The groups are shells around one centre, one inside the other: the same stretched ball of 5 dimensions in 6 sizes.
Some rows, each with its group after it:
[  1.5 -20.2  54.9  25.4  10.4  -7.2 -40.0  11.6] : (4)
[-34.9 -40.8   9.7  13.6  -0.1  -7.5 -24.6  25.6] : (1)
[-34.3  -7.4  -6.6  23.5  11.8  -3.6 -23.4  -0.1] : (5)
[ 31.2   6.0   6.1 -26.9  -5.3   2.2  -3.2  -9.8] : (0)
[ 31.6  -2.0  -9.7 -19.9  11.0   3.7   3.7 -43.7] : (2)
[  8.7 -18.8  -2.0  -1.7  -4.6   1.6 -21.5   1.8] : (1)
[ 22.1 -30.4  17.6 -21.6  -2.2  -2.4  -5.3  -4.3] : (1)
[ 20.8 -18.4  21.9 -13.5   4.5  -2.5  -8.2 -11.2] : (5)
[ -0.8  -4.5 -52.6 -30.4  -5.8   5.1  12.2 -19.5] : (4)
[ 21.1  13.3 -29.1 -32.8  -1.4   5.1  11.1 -28.1] : (0)
[ 21.8  -6.3  -4.3 -36.1 -15.4   1.6   1.0   5.7] : (0)
[ -0.9  -5.6  24.6   6.3  -6.5  -2.8 -30.7  23.9] : (3)
[-65.5 -29.1  -5.4  40.7  12.0  -8.0 -33.4  20.1] : (2)
[ 57.1  -1.8  -3.0 -42.2  -4.1   5.9   7.7 -33.1] : (2)
[-39.0 -31.2  30.8  31.3  12.6 -10.4 -33.0  19.5] : (4)
[ 12.0   7.5 -17.7 -32.6 -15.5   2.9   1.3   5.6] : (4)
[ 24.9   4.2 -41.2 -44.6  -9.9   6.9  16.2 -23.7] : (5)
[-27.7 -37.4  53.2  42.0   6.1 -10.3 -52.9  36.5] : (2)
[-31.0   1.8 -20.6   8.6  -6.0  -0.5 -21.7  19.0] : (1)
[ -4.7 -17.1  24.4  24.2   7.9  -3.2 -36.4   4.8] : (0)
[ -1.6 -11.6 -43.9 -34.2  -5.8   2.9  15.2 -16.0] : (4)
[ 12.4   3.1 -67.4 -49.9  -9.8   8.2  26.6 -30.3] : (1)
[ 12.4  14.5 -34.4 -26.9   3.4   4.7  11.4 -32.9] : (3)
[-11.4 -19.0 -15.1 -23.7  -3.3  -2.8   6.3   0.3] : (1)
[-28.7 -20.3  31.1  25.8  -4.0  -7.1 -42.3  41.2] : (2)
[  2.7 -20.0  17.6   3.8  14.7  -4.1 -12.7 -17.6] : (5)
[-15.2 -34.0   3.8  13.1  17.9  -4.8 -14.2 -18.1] : (1)
[-30.4 -30.0   5.0  18.7  -0.9  -4.9 -30.5  23.5] : (0)
[ -6.8  -0.9  16.3  19.2  15.4  -3.0 -24.7 -10.9] : (3)
[-30.2 -21.9  38.9  37.4  15.7  -9.3 -39.1  14.4] : (0)
[ 45.8 -12.4  31.2 -23.3  -8.3   0.8 -14.6  -0.5] : (2)
[-47.1 -36.7  18.8  29.5  10.0 -10.2 -30.4  22.1] : (3)
[ 51.1   2.7 -10.6 -45.1  -8.5   6.4   9.1 -26.2] : (4)
[-10.6  -3.2 -10.3 -13.7 -10.9  -0.8  -9.5  16.9] : (5)
[-23.7  -2.2 -14.7  -3.5 -11.7  -1.1 -16.6  25.0] : (3)
[ 12.4 -19.7   7.7   4.1  15.4  -0.7 -13.7 -28.4] : (3)
[ 28.6  -6.7  12.0 -11.1   8.9   0.6  -7.6 -26.7] : (5)
[ 11.2   8.7  -4.1  -1.5   2.7   2.7 -16.1 -12.6] : (2)
[-14.8   6.1 -43.3 -26.5  -6.6   2.1  10.2  -5.7] : (4)
[ -8.1 -23.4  20.3   9.5  15.7  -5.9 -15.4 -11.2] : (0)
[-28.0  -4.1 -46.6 -21.5  -6.1   0.5   8.9  -0.1] : (3)
[  2.5 -23.2  29.2  -2.1  -4.5  -4.8 -22.5  19.0] : (5)

New rows. What belongs after each?
[ 19.4  -4.2  -9.5 -34.7   2.7   0.4  14.5 -25.8] : (1)
[-21.9 -36.5   9.8  16.1  12.1  -6.0 -20.6  -1.5] : (4)
[ 33.3  -5.1 -17.1 -42.6 -17.3   5.2   4.4  -4.4] : (4)
[ -7.9 -15.5   5.5 -11.8   3.9  -4.6  -2.4  -2.2] : (2)
[-27.2  -3.7 -27.4   3.2   9.8  -1.2  -5.0 -13.9] : (5)
[ 37.1 -18.1  -1.2 -44.5 -11.6   2.0   8.2  -9.3] : (1)
[ 17.7   6.8  -7.5 -29.5 -14.3   2.5  -3.1   6.0] : (4)
[ 34.4  -3.3 -16.2 -39.1 -14.2   5.5   3.2  -9.1] : (0)
[-64.7 -24.9   2.0  34.9  13.4  -9.8 -27.6  19.6] : (1)
[-11.9  -3.6 -20.8  -1.3  12.6  -0.3  -2.4 -24.5] : (5)
[ 18.2  -2.0  14.4 -11.9   5.6  -1.0  -7.4 -14.7] : (5)
[  3.4  -6.0 -25.6 -14.1   9.4   1.9   4.5 -32.0] : (5)
[ 33.6  -4.0  16.4 -17.9   4.2   0.8  -6.4 -20.8] : (5)
[ 40.8  -5.9  32.6 -15.7   3.2  -0.3 -12.1 -15.3] : (3)
[-11.3  -6.6 -16.2 -22.2 -13.2  -0.9  -2.3  16.7] : (4)
[-25.4  -7.9   7.1  31.3  21.9  -4.3 -26.5 -14.1] : (2)
[ -8.9 -32.6  38.5  15.7   3.1  -7.3 -32.6  20.2] : (5)
[  0.5 -14.8  14.5  11.7   0.9  -1.4 -29.9   7.2] : (5)
[-37.2 -31.0  29.1  27.7   6.4  -9.6 -34.4  27.5] : (0)
[-33.8  -4.0 -16.9   5.7  -4.5  -2.2 -17.6  19.0] : (0)
[ 12.0  -6.8  10.6 -12.9   7.6  -2.2  -3.2 -16.7] : (0)
[-41.7 -12.0   4.2  32.3  18.2  -6.4 -26.6  -0.3] : (4)
[-23.9 -12.4  -1.3   5.4  15.9  -5.4  -5.8 -13.4] : (1)
[-26.5 -19.2  33.4  30.1  15.4  -8.6 -32.6   9.2] : (0)
[ -6.0 -22.4 -20.6  -6.4   8.2  -0.2  -2.5 -21.4] : (4)
[-33.2 -14.0  20.5  32.5   3.5  -5.9 -41.2  27.2] : (4)
[ 36.7  17.6 -30.5 -49.3  -3.4   6.5  22.3 -36.9] : (1)
[ 14.6  -8.2  48.5  19.4  14.1  -4.5 -33.5  -5.7] : (1)
[ 37.2 -13.1  37.9 -22.0  -4.3  -2.0 -11.6   0.6] : (1)
[-13.6   0.8   6.4   9.0  15.3  -3.8 -12.4 -13.8] : (1)
[-28.1 -28.5  33.3  40.7  13.1  -7.6 -44.3  15.8] : (5)
[-34.6 -17.3 -10.0  -5.6  -6.4  -5.1  -8.8  23.7] : (1)
[  0.4 -26.3  33.5  17.4  -3.8  -3.6 -40.8  24.7] : (1)
[ 14.1 -25.1  42.5   4.8   3.1  -4.8 -27.2   7.5] : (5)
[ 25.3  -1.5 -37.3 -43.5  -8.2   6.2  15.9 -25.0] : (5)
[  2.4 -19.2  10.2   6.4  -6.8  -0.4 -30.6  15.9] : (1)
[-34.5 -31.8  31.9  33.5  14.4  -9.7 -35.0  15.0] : (5)
[ 14.9 -21.8   2.7  -7.5  11.4  -0.6  -5.8 -27.4] : (4)
[-33.9 -19.3 -35.8 -11.1  -9.8  -1.3  -3.9  16.1] : (2)
[ -1.2  -2.7 -33.0 -10.1   1.4   3.7  -3.6 -18.7] : (0)
[-45.6 -22.9  -6.9  35.2   7.3  -4.2 -35.8  15.6] : (1)
[-30.7 -11.0  10.1  28.2   4.0  -4.3 -36.1  19.5] : (0)
[-19.8 -24.2  -9.2  -4.2  -9.1  -2.4 -15.6  20.8] : (0)
[ -5.6   0.5 -10.7 -10.2   6.3  -1.1  -0.9 -14.3] : (5)
[-52.2 -25.9   9.1  33.3  18.7  -9.5 -25.4   6.7] : (2)
[-22.7 -10.9 -40.2 -14.5   6.4  -0.3   9.5 -19.8] : (3)
